Every row belongs to one group in each of 4 separate groupings. Each group adds its own fixed numbers to the row, and there is some noise. The rows also spread widely along 16 directions, which tell nothing about the answers.
(in the rows, 128 means zero)
Some rows, each with its group in each grouping after it:
[ 86 147 166 103 106  77 101 131 134 143 187 107 132 151 135 122 118  83
  87 105  84 160 127  99 107 174 178 125  98  95 115 176] | Marol z171 H tasa
[141 118 137 147 154 134 143 127 113 122 109 109 109 133 133 120  97 129
 127 148 142 111 136 123 111 102 135 135 150 105 156 107] | pifin z138 L lorik
[132 129 145 156 147 164 163 107 126 133  86 136 166 150 106 152 120 164
 155 158 131 107 132 154 104 119 136 151 146 137 156 130] | fibo z548 L Doz
[114 140 175 126 110 140 140  85  95 112 138 154 152 169 125 153  70 103
 108 117 116 160 190 150  99  81 150 133  99 118 148 173] | pifin z548 P tasa
[130 141 103  85 102 115 113 113 117 111 143 159  86 125 172 143 144 136
 119 108  90 132 125 111 160 132 105  58 110  54 108 141] | Marol z171 C Dez
[139 157 103 110 110 118 117 121 141 139 142 173 164 116 180 107 108 149
 109 113 159 123 148 129 138  78 161 118 100 108 120 127] | fibo z138 H Doz
[128 126  84 122 134 130 145 141  99 129 137 122 173 155 125 168 146  96
 108 143 157 110 121 139 103 166 158 148 139 178 137  90] | pifin z548 P Mer
[109 147 139 107 109 174 167  70  99 176 130 125 129 117  98 164 120 165
 182 127 119  88 108 110 138 146 106 141 123 119 174 101] | pifin z138 C lorik
[111 114 130 119 140 126  99 146  89 126 148  91 156 112 126 183 141 117
 153 125 113  97 133 121 139 205 102 117 138 181 111 139] | fibo z138 P Dez
[181  62 201 134 133 146 126 115  99 153 122  90 143 128 121 152 142 112
 137 114 119 118 151 130  98 118 127 121 115 141 158 131] | pifin z138 H Mer
[116  91 135  99 108  95 142 152 151  92  75 117 177 178 131 192 158  80
 100 131  43  84 129 139 109 166 140 144 121 162 117  81] | pifin z138 C lorik
[ 81 136  85 129 129  82 157 151 153 118 112 155 128 111 168 132 103 120
 126 156 112  80 123 130 110  97 124 120 133 115 163  78] | pifin z548 L tasa
[154  98 111 197 138 109 128 111 148 160 168 115 133 118 143 138 109 133
 145 119 182 149 143 121 118 148 119 101 150 144 135 110] | fibo z548 P Dez
[100 151 102 130 125 135 126 111 132 117 152 150 117 124 128  91  93 160
 124 145 138 155 106 104 167 177 119 112 164 115 102 165] | fibo z171 P Mer
[180 151 165 110 144 121 112 113  77 166 129 111  99  73 166 134 123 167
 151  95 154 103 156 117  88 102 180 142 139 130 109  99] | Marol z138 C Mer
[124 114 188 145 132 150 135 103 114 124 110 135  87 100  98 115 102 153
 145 113 126 159 147 133 116 131 124 151 162 165 106 150] | pifin z138 C tasa
[ 90  94 127 152 124  94 103 173 152 147 174 136 108 102 124 102 141  94
  96 119 135 174 110 121 121 161 128  88 128 138 122 153] | fibo z138 C Dez
[ 66  96 101 111 103 106 163 144 173 135 123 167 160 117 150  59  75 128
 109 176 108  96  87 108 153 123 104 121 133 130 176 122] | Marol z138 P lorik
[145  90 128  86  96 119 129 109 113 103 106 123  83 124 148 128 132 117
 121 121  82 108 130  92 161 134  89 114 133 130 111  81] | Marol z171 L Dez
[123 175  74 110 132  90  84 133 122  61 145 142 115 153 186 183 118 107
  89 107 116 136 160 121 148 184 163 100 153 105  33 115] | Marol z138 C tasa
[121 179  68  78 107  86 141 115 103 159 163 107 167 168 134 165 164 107
 114 124 129 132 102 109 100 199 177 174 127 157 109  93] | Marol z138 P tasa
[143 111 127 119 107 152 145  91 142 131 111 150 146 143 128  94 102 154
 127 140 133 133 129 119 153 113 117 144 132 137 130 125] | fibo z138 L tasa
[132 138 182 150 127 138 109  82 138 137 136  83 137 163 122 138  53 115
 127 109 127 113 178  96 133 137 158 163 114 114 121 113] | fibo z548 C Dez
[113  98 123 122 123 117 126 166 114  95 123 175 142 110 136 143 154 108
  98 122 129 149 136 159 112 132 136 106 141 173 108 148] | pifin z138 H Doz
[139 139 104 119 122 115 131 125 125 162 156 106 137 152 118  82 137 123
 114 137 157 173 115 125 127 117 117 146 109 118 153 170] | pifin z138 P Dez
[130 139 137  96  92 175 116  78 121 148 156 125 144 148  95  68  87 127
 111 114 164 167 136  97 177 135 132 188 107 176 107 142] | fibo z138 P tasa
[ 96 140 112  46 102  95 135 141  54 135 132 118 108 127 109  88 127  88
  88 156 100 156 142 112 137  90  81 158 113 168 159 131] | fibo z138 C Doz
[157 108 127 132 133 171  93 123 102 136 168 133 108  91 152 138 128 136
 132 102 172 117 130 100 154 156 139  82 136 120 101 109] | fibo z138 L Mer
[133 119 118  96 119 112 131 124 108 127 134 127 152 141 145 132 128 110
 103 134 131 122 140 125 121 135 146 141 123 153 127 119] | Marol z548 H tasa
[112 134 113 137 146 150 112 162 154 130 135 139 146 120 125  97 153 153
 115 138 158 129  83 134 129 188 183 139 151 147  91 159] | Marol z548 L Mer
[150 121 147 155 125 150 127  91 127 128 134 130 125 143 122  96  81 138
 119 127 158 172 168 135 145  80 107 137 131 118 135 162] | pifin z138 C Doz
[ 60 153 152 144 113 155 163  75  93 125 126 124 115 139  61 197 105 120
 169 134  97 123 138 125 123 172 100 155 146 161 143 103] | fibo z171 L Dez
[ 96  68 139 104 106 126 120 156 103  90 151 164  54  99 120 122 148  73
  79 116 104 166 106  95 141 176 122  71 154 134 105 118] | pifin z138 H Mer
[ 95  89 132  92  98 113 131 139 106 142 157 148 140 102 152 144 125 104
 116 128  87 104 122 114 131 143 106  79 114 131 160 131] | pifin z138 C Mer
[174 172 141 105 134 108 122  96  86 146 120  75 118 134 133  94  99 145
 133 123 153 141 176 120 118  67 133 201 122 152 126 130] | pifin z548 P Mer
[135 168 137 150 137  70  90 147 186 154 126  81 129 111 153 130 156 143
 157 101 107 115 140 140 117  87 126 149  88 109 114 133] | pifin z138 L Mer
[151 129 151 124 130 131 151 114 110 141  91 102 104 144  95 154 151 104
 131 124 114 117 137 126  94 107 143 172 123 150 139  45] | fibo z171 C Mer

New rows. What belongs after each?
[ 98 162 112 111 135  91 100 146  90 124 159 111 133  96 157 148 122 129
 134 129 117 108 145 131 128 149 125 123 136 153 107 147] | Marol z171 L Mer
[130 128 122 136 139 124 116 137 111 111 142 151 138 141 154 167 119 111
  98 124 134 129 152 133 106 148 174  89 139 112 108 122] | fibo z548 C Mer
[131 126 136 128 146 183 107 122  68 142 154 118  74  54 122 115 112 148
 160 119 185 107 134 110 159 120 100 122 146 151 130 115] | pifin z138 L Mer
[153 137  68 155 137 101 129 112 146 155 127 100 104  97 135 175 177 169
 189 122 139 111 120 128 152 157  60 114 151 152 115  75] | fibo z548 C Dez
[130 156 126 110 129 126 125 131 153 124  86 136 143 119 150 121 121 165
 145 134 101  82 131 134 146  93 118 141 111 113 123 110] | fibo z171 C Doz
[144  78 101 137 135 153  77 179 145 104 178 176 129 113 186 149 156  92
  82  95 162 132 118 134 149 161 153  26 108  92  95 141] | pifin z138 C tasa
[ 80 135 100 149 143  62 105 180 154  73 124 113 123 157 129 142 132  78
  87 147  87 163 143 148 128 154 104 120 147 132  99 158] | pifin z138 C Doz
[ 88 133 116 115 107  82 121 137 160 151 158  93 134 147 133 116 125  87
 108 137  93 117 106  90 129 161 141 145 112 116 136 100] | Marol z138 L Mer
[140 116 115 142 151 114 129 165 141 128 102 114 122 128 106 104 167 126
 120 147 142 149 103 137 110 144 134 156 154 171 111 115] | fibo z138 P Mer
[146 183 105 137 133  43 136 133 151 143 109 132 142 120 170 165 163 167
 141 106 111 135 150 162  63 107 173 145 140 133  95 125] | pifin z548 C Mer
[136 146 131 140 124  97 114 106 138 139 141 108 156 144 139 146 106 128
 129 116 128 141 169 134 120 131 130 150 126 154 106 130] | fibo z138 C tasa
[146 103  93 107 139 145 146 158 142 143 102 132 144 140 125 146 205 141
 141 151 112  97  61 128 127 163 116  98 121 104 153 105] | fibo z138 P lorik
[135 143 105 145 116 123 142 101 147 107 116 174  91 111 147 107 105 140
 134 120 149 154 154 144 145  56  97 123 124 124 117 100] | Marol z171 P tasa
[143 116  89 136 150 112 156 140 131 112 101 132 150 160 157 112 107 131
 102 183 130 100 119 126 116 115 138 118 157  97 154 101] | fibo z171 L Mer
[127 132 117 164 155 131 123 128 119  73 131 148 108 157 141 169 117 123
 108 131 134 157 140 141 108 172 162  93 174  90  87 151] | pifin z138 L tasa
[ 89  95 138 175 120 121 121 153 220  97  97 168 170 105 143 113  97 138
 131 126 109  96 122 142 150 149 135 129 139 186  88 105] | fibo z171 P Mer
[100 123 169 114 120 152 129 128 132 122 114 121 148 151 120 112  81  94
 110 137 107 100 138 116 129 105 147 156  96 117 156 123] | pifin z138 P Mer
[128 147 152 168 139 122  84 121 174 139 153 106 161 111 162 167  99 152
 165  89 127  80 140 115 141 170 156 112 112 116  92 118] | fibo z171 P lorik
[124 111 145 147 137 138 114 148 154 136 119 130  89  82 134 117 140 128
 150 116 133 105 111 120 137 117 120 117 122 126 123  88] | Marol z138 P Mer
[137 102 158 165 123 101 135 130 179 143 122 136 136 146 132 136 146 115
 123 118 101 146 129 143  89 107 143 113 106 106 141 122] | fibo z171 L tasa
[135  56 182 170 133 174 124 133 149 132 120 131 168 123 108 129 115 120
 139 134 128 110 130 143 133 141 115 115 122 170 145 137] | fibo z171 P Mer
[127 119 110 129 138 138 130 151 142  93 105 141 121 148 148 133 125 109
 111 137 125 102 118 129 137 126 133 107 122  92 129 107] | pifin z171 P Dez
[119 105 122 151  94 157 179  57 114 129 143 183 114 142  94 146 104 136
 125 121 148 194 135 134 121 157 118 124 175 159 125 128] | pifin z138 C tasa
[100 100 105  91 129 147 114 166 105 105 133 143 120  91 152 144 136 108
 123 137 112  73 110 122 166 158  92  88 124 148 129 104] | pifin z171 C tasa
[ 87 125 120 129 136 111 109 174  79 114 173 164 133  92 149 168 126  84
  92 111 154 123 142 139  84 165 187 101 141 184 103 107] | fibo z171 L tasa
[171  72 169 160 101 107 118 105 200 140 121 138 136 120 153 110 121 142
 132  92 105 145 150 130 134 107 117 107 112 140 104 120] | fibo z171 C tasa
[ 81 123 129 127  83 116 163 121 140 149 116 147 193 128  87 136 135 115
 130 125 120 134 137 163 104 117 122 207 118 252 140 113] | pifin z138 L Doz
[168 160 102 141 145  92 114 134 100 128 145 116 137 144 147 208 197 141
 139 105 123 159 141 167  90 160 132  96 138 114  97 162] | pifin z171 C Doz
[117 180  94  89 124 138 133 146 130 151 110 158 150 120 109 126 215 177
 149 131 123 142  81 158 123 138 137 141 107 144 113 170] | fibo z548 P Mer
[127 173 123 139 157  97 102 150 136 129 116  97 133 131 129 134 148 148
 147 128 128 135 141 145 117 129 132 149 122 133 104 158] | fibo z548 P Dez
[103 140 153 160 131 127 112 140 157 152 150 142 174 114 136  92  95 139
 118 125 161 132 138 149 105 112 183 153 118 148 123 169] | Marol z138 L Mer
[110 139 146 125 150 115 115 160 115 133 136 116 125 100 136  78  97 123
 121 138 145 127 137 139 118  90 127 151 116 146 144 160] | pifin z171 P tasa
[152 153  87 113  99 112 138  69 124 122 138 112 139 197 104 136 131 132
 101 125 127 195 138 110 150 182 125 160 158 146  81 131] | fibo z138 C lorik
[ 76 195 131 109  96 101 115 104 149 127 122 146  96 105 133 159 115 137
 153  87  89 117 154 118 145 107 122 142  97 122  95  93] | fibo z138 C Dez
[ 93 145 155 127  94  94 114 141 161 152 156 161 104 115 118 125 163 109
 110  85  90 181 117 130 106 125 149 105  90 110 111 149] | fibo z171 C Doz
[138 112 142 116 144 196  90 147 133 102 123 144 102 109 146 133 127 123
 124 116 137  81 117 109 174 145 137  86 109  94 104  98] | fibo z171 C tasa
[ 99 141 131 142 147 105 108 138 146 104 106  99 142 108 132 171 110 133
 156 128 106  71 149 120 147 164 119 147 144 170  99  85] | fibo z548 H lorik
[130 124  66 150 140  75 128 173 210  84  86 146 200 175 184 105 100 112
  72 156 137 101 149 163 130  92 155 145 129 138 112 108] | pifin z548 C lorik
[153  96  98 134 108  82 145 112 169 132 129 146 126 132 175 103 115 134
 112 136 116 136 128 123 135 109 102  99 138 110 131 107] | Marol z171 C tasa
[ 67 183 121 116 131 117 194 138 129 152  64 179 175 119 106 155 145 166
 167 158 107  88 107 182  62  83 151 176 114 154 177 114] | fibo z138 P Dez
[126 163 120  85 119 118 144  99 111 142 106  83 127 161 106  80  96 144
 126 154 119 130 118  87 145 143 126 206 140 143 127 117] | fibo z138 P Dez
[122 176 108 143 162  86 119 151 155 151 119  83 179 151 138 143 147 149
 141 156 118  98 120 144  98 138 156 158 122 116 137 142] | fibo z548 L Mer
[126 152 103  89 109 105 145 107 152 157 138 119 108 176 135  95 137 121
 116 149  93 147  89  88 138 118 114 114  93  33 167 127] | fibo z138 P tasa
[135 140  94 157 146 132 133 127 138 119 129 127  73 128 137 147 129 121
 130 128 149 127 124 113 136 125 118 101 146  77 132  76] | pifin z548 C Doz
[134  99 162 147 142 128 124 143 110 129 106 120 140  97 110 155 149 124
 148 118 135 116 154 159 108 116 114 142 126 200 127 118] | fibo z171 H Dez
[100 144  99 134 146  84  99 193 157 146 148 128 157 111 151 124 158 112
 106 132 134 120 114 144 108 139 159 119 112 139 117 131] | fibo z138 C Mer
[181 123 136 104 135 121 156  95  95  85  32 112 152 148 132 187 142 173
 173 153  69  90 170 157 127 105  76 158 158 173 111 103] | fibo z138 P Mer
[ 91 144 130 129 116 138 161 142 187 127  67 172 190 147 117 143 152 143
 135 130 108  90 102 168  97 127 182 179 103 166 122 107] | Marol z548 P Dez
[126 137 129 105 133 149  72 155 125 109 138  95 161 138 128 152 146 112
 119 116 111 100 133 122 172 182 124 134 107 154  83 138] | fibo z171 C Doz
[125 139  97 112 125 179 143 111  98 130 141 150 125 125 126 131 121 133
 125 130 171 108 111 120 143 141 143 136 135 136 133  96] | pifin z171 L tasa
[132  98 102 107  99  90 145 150 172 142 135 150 111 160 133 123 202 105
  86 121  85 171  73 121 110 154 137  79 110  78 139 136] | pifin z548 C lorik
[107 117 119 140 111  79 123 134 169 147 165 139 147 115 151 114 125 128
 122 118 121 153 110 122 116 172 141 119 138 149 106 148] | Marol z138 P tasa
[101 103 143 113 118 117 111 170 156 105 121 143  74 117 115  83 150  91
  87 117 102 168 111 123 139 121 117 121 116 133 105 137] | pifin z138 C tasa
[145  72 128 129 121 131 161 128  93 104 104 173  72 109 126 135 143 113
 108 127 129 159 134 139 108 100 106  89 161 140 139  93] | pifin z138 C lorik
[127  85 153 159 145 146 128 146 139 119 112 132 123 126 128 127 116  94
 119 141 138 112 144 146 115  85 122 122 116 132 154  99] | Marol z138 L tasa
[149 151 138 139 154 141 127 115 106 130 103 123 130 123 129 121 119 180
 153 140 149 128 147 145 118 109 132 144 146 128 121 165] | fibo z548 L Dez
[108 177  97  96 146  97  98 152 100 148 167  74 106 149 123 140 169  95
 119 141 113 139 112 108 125 147 117 127 101  84 142 140] | fibo z138 L tasa
[107 113 130 129 111 116 161 123 116 133 128 155  71 130 107 134 153 111
 118 125 111 166 111 127  95 118 121 103 131 104 154 124] | pifin z548 L Dez
[136 177  80 138 163 112 114 163 169 167 113  98 130 102 119 108 205 173
 166 142 159 118  82 141 138 126 115 157 120 131 121 121] | fibo z138 H Mer
[ 67 133 112 124 119 132 143 135 148 137 127 122 133 110 109 119 108 100
 140 146 124  77 115 119 163 102  81 148  97 141 180  80] | pifin z171 H lorik
[ 84 145  72 107 115 157 143 140 122 129 141 182 133 100 137  95 102 125
 111 135 181 108 102 123 156 112 135 132 124 149 142  94] | pifin z138 P lorik
[ 67  94 169 142 102 125 126 135 183  95 105 161 157  96 153 129  62 119
 136 121  80  64 152 134 152 110 111 129 113 169 125 106] | pifin z171 L tasa
[107 132 129 145 143 106 110 145 114 129 146 127 111  85 146 152 122 128
 138 122 130 117 141 133 119 147 127 107 148 143 110 122] | Marol z138 C Mer
[175  59 153 162 124 172 138 118 101 131 130 195 126  87 153 195 161 140
 144  96 151 122 144 155  92 119 144  45 141 138 127  99] | fibo z138 L Mer
[110 146 149 126 136 148 145 131  97 166 156 187 116  95 139 100 106 148
 120 123 172 151 114 132  74 106 195 105 126  97 155 152] | fibo z138 P tasa
[118 139 116 129 145 113 126 126  89  92 120 137 164 148 167 194  70 102
 109 144 124  82 186 141 111 115 149 110 139 122 131  92] | fibo z138 C lorik
[ 82 163 161 125 141 185  95 128 108 118 163 120 127 135 118 142  84  99
 131 121 134 102 140 122 154 128 134 118  79  81 145 157] | pifin z171 P tasa
[166  97 168 188 176  87  82 154 125 119 160  75 173 159 159 173 105  90
 108 120 140 143 185 146  76 162 173 108 138 141 106 164] | fibo z548 P tasa
[144 100 122 121 118 135 124 129 161 100 106 160 110 134 142 133 154 142
 117 121  98 134 108 123 151 163 121  89 140 114  87 117] | fibo z171 C tasa
[125 104 141 140 135  87 112 145 108 132 149 100  92 107 120 159 162 100
 124 116 105 153 130 123 104 181 122 113 160 158 101 120] | Marol z138 C Mer
[163  80 109 123 150 115 133 154  88 105 127 145 120 144 150 131 137 104
  77 152 142 156 140 137  99 140 142  86 163 132 125 132] | fibo z548 C tasa
